There are 3 ways to turn a row about zero (a turn may also mirror it). The second row of each pair is the first, turned, with some noise. The first 18 pairs use one turn. New pairs use 2 turns, one after the other, and a turn may come again.
Some pairs, each with its turns in order after it:
[ -9  -3 -11  20 -60]
[-26 -39   8 -23  40] -> (0)

[  8 -40  23 -22  12]
[ 32   0 -36  10  25] -> (1)

[ -1 -14 -42 -14 -12]
[  5  42   4  16 -11] -> (1)

[  1   6 -60 -31  27]
[  0  37 -13  23 -56] -> (1)

[-45 -56   9  77  26]
[ -3 -33  19  62  84] -> (2)

[-53   4   3  13  16]
[-33 -34 -10  19  12] -> (2)

[  9  46  42 -24  30]
[-22 -15  29   6 -60] -> (2)

[ 18 -76 -15 -14   7]
[ -2 -42 -32  -3 -62] -> (0)

[-25 -46   2 -44 -40]
[-45  52 -21 -22  32] -> (2)

[-62  19  12  77 -56]
[-36  -8 -33 -22 100] -> (0)

[-30 -10   8   6  32]
[-24 -12 -35  14   3] -> (1)

[ -1  -4 -16 -14  57]
[ 42  18 -14  21 -27] -> (0)

[ -8  33  34 -22  21]
[ -4 -29 -26 -37 -17] -> (1)

[ 21  38 -13  -5   6]
[ 20 -18  -6 -11 -35] -> (2)

[-77 -21  36  12   2]
[-34   1 -52  54  34] -> (0)

[-18 -23 -27 -45  -4]
[-25   7 -11 -44  20] -> (2)

[ 26  -3 -71 -34   1]
[ 56 -46  35  -8 -25] -> (0)

[  0 -58  -4   3   7]
[ 16  13 -19  38  30] -> (1)

New pairs, each followed by its turns in order:
[58 -3 36 -4 77]
[ 35 -48  -4 -51  67] -> (2) (1)

[  0  -5   4 -15 -29]
[  7  18  17   8 -11] -> (1) (0)

[ 21  -2  18 -48  67]
[-73  11  10  45  -5] -> (2) (0)

[ 1 10 -3 25 27]
[-11  11   3  15  31] -> (1) (1)

[19  3  3 11 77]
[-20  53  43  33   4] -> (2) (2)

[ 0 30 11 41  1]
[38 15 -1 23 28] -> (2) (2)

[ 39   2 -31 -17 -31]
[ 18  23   5  18 -50] -> (1) (2)

[-14  -4 -34  -7 -16]
[10 17 32  4 23] -> (0) (2)

[ -9  -3 -28   5 -15]
[-7 22  6  5 24] -> (1) (0)

[  2 -37 -20   7   0]
[  9  21  -5 -20  29] -> (0) (2)

[-30 -20   5  -9  15]
[35 -8 -5  2 17] -> (1) (0)

[ 72   6 -34  50 -10]
[-71  35 -22 -44 -12] -> (1) (0)

[53  0 45 11 30]
[-17   5 -57 -15 -47] -> (0) (2)

[ 46  -3 -18  -5  20]
[  5  48 -11 -12 -22] -> (0) (2)

[  2  26   2 -26 -30]
[ -8  37  23 -17 -13] -> (2) (1)

[ -9 -10  14 -45 -25]
[  7 -12  -2 -42 -34] -> (1) (2)

[-26   7 -20 -62  25]
[-10  50  39 -19 -37] -> (1) (1)

[-77 -36 -25   7 -20]
[ 48  37 -12  28  59] -> (1) (0)

[ 18  14 -34  17  12]
[ -2 -11   4 -19 -41] -> (2) (0)

[ 5 40 68  7 22]
[-54 -17   5 -48 -38] -> (0) (1)

[-52 -24  14  52   8]
[-28  26  -4  52 -49] -> (0) (1)

[-76  47  48   3   4]
[ -7 -49 -61   8  61] -> (2) (0)

[ 14 -34  -4  21  19]
[12 41 15  1 -9] -> (0) (1)

[ -7  41 -35   6  13]
[-22  21 -40  21   0] -> (1) (2)

[-12   1 -77  11  28]
[ 17 -25 -11  20 -73] -> (2) (0)

[  0   7  -2 -60   8]
[19 21 -3 58 -2] -> (0) (2)

[17 12  9 -4 17]
[ 9 20 -3 -2 11] -> (1) (2)

[-11  22 -15 -24 -16]
[ -8   4 -27 -27   9] -> (2) (2)

[-8  8 -2 26  5]
[-17  -4  -5  17  18] -> (1) (2)

[-77  11  10  32   7]
[ 70  25 -36 -13   4] -> (0) (0)

[-39  10  -5   2 -14]
[-34 -27 -15 -10  -8] -> (1) (2)

[ -3 -26 -15   4  77]
[-26  22  50  57  13] -> (1) (1)

[-38  14   6  18  14]
[  9 -16 -21  35  19] -> (1) (0)

[-13 -12 -34 -21  20]
[39 22  8  9 16] -> (0) (2)

[-36 -56   6 -10  15]
[ 19 -46 -26 -25  25] -> (0) (0)

[ 4  2  3 -7 -9]
[ 4 -5 11  2 10] -> (2) (0)

[ 11  17  10 -35 -65]
[ 26 -18  51  -7  45] -> (2) (0)

[ 21  20 -57  11  25]
[ 32  38  32 -22 -32] -> (0) (2)

[-10  26   0  -9  32]
[ -3 -39   5   6  16] -> (1) (0)

[ 50   2 -15  -4 -18]
[-29  43   5  -7 -19] -> (0) (2)

